The groups are shells around one centre, one inside the other: the same stretched ball of 4 dimensions in 6 sizes.
Known rows, each followed by its group:
[-37   4 -35 -41 -38  42 -25 -77   6  13  51  33 -15   3  10 -30 -24  -6
  11]	j509
[-36 -40 -39  -1  37 -24  -1 -69  11 -15   3  27  13  10 -16 -19 -16 -21
   3]	j365
[-37  -5 -33 -32 -33  42  -7 -59  24  17  25  30 -17  -4   7 -31 -30 -10
  -1]	j509
[-36  20 -18 -35 -62  51 -30 -85   5  17  76  20 -30 -14   7 -36  -7  -1
  19]	j365
[-37  21 -29 -53 -67  68 -21 -69   9  32  64  29 -27  -6  11 -36 -26  -8
   9]	j214
[-36 -28 -28   4  25 -23  -8 -81   4 -15  27  18   6   0 -21 -23   0 -19
  12]	j214
[-38 -38 -40  -8  40 -23  16 -55   7   1   4  23  20  10 -31 -21 -18 -37
  -2]	j509
[-37 -30 -28   1  12  -4   6 -59  27  -4   2  20  -3  -7 -12 -26 -15 -17
  -2]	j509
[-37 -19 -46 -37  -4  24  -4 -57  14  13  15  37   2  13   0 -25 -37 -20
  -2]	j622
[-36   0 -17 -12 -31  23 -20 -82  13   2  51  16 -21 -15  -2 -32  -2  -4
  14]	j622
[-36   6 -17 -20 -46  38 -20 -78  17   9  52  19 -28 -17   5 -34  -8  -2
  12]	j512
[-38 -40 -48 -18  30  -5  11 -49  20   2 -11  34  14  14 -12 -21 -35 -27
  -8]	j512
[-36   8 -11 -12 -43  28 -21 -84  12   5  61  12 -27 -21  -3 -35   3  -3
  17]	j365
[-37 -21 -28 -10   1   6   6 -58  21   6  14  20  -4  -6 -14 -28 -16 -21
  -1]	j865
[-38 -21 -32 -16  -7  18   5 -54  27   9   8  25  -8  -4  -5 -28 -26 -17
  -4]	j509
[-37 -26 -27   0  18 -15   0 -71   9  -7  23  16   4  -3 -22 -25  -4 -22
   7]	j622
[-37 -31 -42 -18   6  13  -3 -57  28  -1  -6  36  -2   7   5 -23 -35 -11
  -6]	j214
[-36 -24 -40 -19  14  -2 -10 -72   5  -3  23  30   7  11  -9 -22 -19 -19
   7]	j512
[-35  -8 -12   3 -20   7 -18 -85  16  -8  44  11 -21 -20  -6 -31   6  -2
  15]	j365
[-37   4 -33 -39 -28  31 -19 -77  -4  16  60  27  -8   3  -5 -30 -15 -17
  14]	j865
[-36  -7 -12   1 -26  15 -16 -80  21  -5  39  11 -24 -22  -3 -32   2  -1
  12]	j214
[-37 -15 -44 -36  -8  24 -11 -64  10  10  24  37  -1  12   2 -25 -33 -16
   2]	j865
[-38 -12 -36 -33 -10  24   8 -51  12  24  25  26  -1   3 -14 -29 -27 -29
  -2]	j622
[-37 -10 -31 -22  -1   4  -7 -74  -5   8  48  20   3   3 -20 -27  -7 -25
  12]	j865
[-37 -28 -33  -8   6   5   5 -56  27   1   0  25  -3  -3  -7 -26 -24 -17
  -4]	j512
[-38 -16 -43 -34  14   1   4 -62 -10  17  38  27  17  15 -27 -24 -20 -39
   6]	j214
[-38   4 -38 -48 -29  38 -11 -67  -3  26  55  30  -4   7  -6 -30 -24 -23
   9]	j622
[-37 -30 -46 -24  11  11   4 -52  21   7  -2  35   5  11  -3 -23 -37 -21
  -7]	j865
[-38 -29 -41 -22  17   3  17 -45  16  15   3  27  10   7 -21 -25 -29 -35
  -7]	j512
[-38  11 -26 -40 -37  36  -5 -67  -2  30  65  18 -11  -5 -16 -34 -12 -26
  11]	j365

New rows. What belongs after each?
[-36  -8 -19  -6  -8   1 -11 -81   3  -1  50  12  -8 -11 -18 -30   4 -16
  16]	j512
[-36  12 -12 -18 -49  34 -27 -89   7   6  70  14 -28 -19   1 -35   3  -1
  20]	j365
[-38   2 -25 -29 -22  21  -3 -68  -1  21  57  17  -6  -5 -20 -32  -8 -27
  11]	j512
[-37 -23 -37 -18  21 -10   2 -67  -3   4  30  23  14  10 -26 -23 -13 -33
   7]	j512
[-37 -16 -40 -30 -12  26 -10 -62  19   8  17  34  -6   6   5 -26 -32 -12
   0]	j622
[-37  -3 -29 -27 -34  37 -17 -71  19   9  35  28 -19  -6   9 -31 -22  -4
   6]	j622
[-39 -30 -54 -39  14  17  13 -40  18  20  -6  40  13  20  -8 -23 -48 -32
 -12]	j214
[-36  11 -18 -24 -45  34 -27 -87   4   8  68  18 -24 -13   1 -34  -2  -3
  19]	j512
[-37 -39 -31   6  27 -17   7 -61  26 -12  -6  21   4  -2 -15 -23 -15 -18
  -2]	j509
[-37   6 -21 -23 -31  23 -17 -81  -1  11  65  16 -14  -9 -11 -33  -1 -15
  17]	j865
[-38 -22 -48 -38  -3  27   1 -49  20  16   5  39   2  13   2 -25 -43 -21
  -7]	j509
[-35 -14 -13  10  -6  -6 -17 -87  14 -15  39  10 -15 -18 -11 -29   9  -4
  16]	j214
[-37 -41 -44 -10  37 -17   9 -56  14  -4  -5  30  17  13 -18 -20 -26 -29
  -4]	j865
[-37 -40 -47 -14  34 -13   0 -63  12  -8  -1  35  16  17 -11 -18 -28 -23
  -1]	j214
[-38 -42 -44  -9  48 -28  18 -53   5   1   0  25  25  15 -33 -19 -20 -41
  -3]	j214
[-37 -16 -43 -32   9   5  -7 -69  -6   9  37  31  11  15 -16 -24 -21 -28
   8]	j365
[-38   5 -41 -56 -43  58  -7 -54  12  34  39  36 -13   5   6 -32 -39 -19
  -1]	j365
[-37 -16 -43 -33 -13  29 -10 -61  19   9  15  37  -6   8   7 -26 -36 -12
  -1]	j512
[-37 -12 -46 -42  -9  25 -11 -65   3  14  32  37   3  15  -1 -25 -32 -20
   4]	j512
[-39 -15 -47 -45  -6  29  10 -44  12  28  16  35   5  13  -9 -27 -41 -32
  -7]	j512
[-38   7 -22 -29 -34  31  -5 -68   4  23  58  16 -14 -10 -14 -34  -8 -22
  10]	j509
[-39   5 -36 -48 -27  35   1 -58  -5  35  56  24  -1   5 -18 -31 -22 -34
   6]	j365
[-36 -25 -29  -2  21 -19  -9 -81   0 -12  33  19   7   2 -21 -23  -1 -20
  13]	j214
[-39 -42 -43 -11  35 -12  22 -42  21   6 -14  27  16   9 -23 -22 -30 -35
 -11]	j214
[-38 -14 -40 -36  -9  26   8 -48  14  24  19  30   1   6 -11 -28 -33 -29
  -4]	j622
[-37 -26 -49 -32  13   9   1 -57   9   9  11  36  11  17  -8 -22 -34 -26
  -2]	j622
[-38 -22 -36 -18  19  -9   7 -62  -2   9  29  21  13   7 -29 -25 -13 -36
   5]	j512
[-37 -23 -40 -20  17  -5  -6 -71   0   0  27  28  11  12 -16 -23 -17 -25
   7]	j512
[-36 -13 -36 -24 -13  20 -22 -78  11  -2  31  32  -9   4   7 -26 -21  -5
   9]	j365
[-38 -20 -52 -43   5  18  -6 -60   3  13  20  41  10  22  -4 -22 -38 -25
   0]	j214
[-38  -7 -30 -26  -9  14   4 -62   2  19  43  18   0  -1 -23 -30 -13 -31
   6]	j865
[-36  -9 -13   3 -20  10 -15 -81  20  -7  38  12 -21 -20  -6 -32   3  -3
  12]	j365
[-36 -19 -18   6   3  -9  -8 -78  13 -10  32  12  -8 -13 -16 -28   3 -13
  11]	j512
[-37 -16 -20  -3  -8   7  -1 -66  22   1  23  15 -12 -14 -11 -30  -8 -14
   4]	j509
[-37  -6 -31 -28 -29  36 -10 -64  21  13  27  29 -16  -4   6 -30 -26  -9
   2]	j622
[-37 -11 -27 -15   0  -1 -10 -79  -3   2  49  18   0  -1 -20 -27  -2 -22
  15]	j512
[-38 -30 -52 -34  13  14   3 -50  17  10  -2  41  10  19  -2 -22 -43 -24
  -8]	j365
[-38 -39 -44 -11  36 -17   7 -58  10  -3   1  29  17  14 -20 -20 -23 -30
  -1]	j865
[-38 -48 -51 -13  46 -18  14 -49  17  -3 -19  35  22  19 -17 -18 -35 -32
  -9]	j214
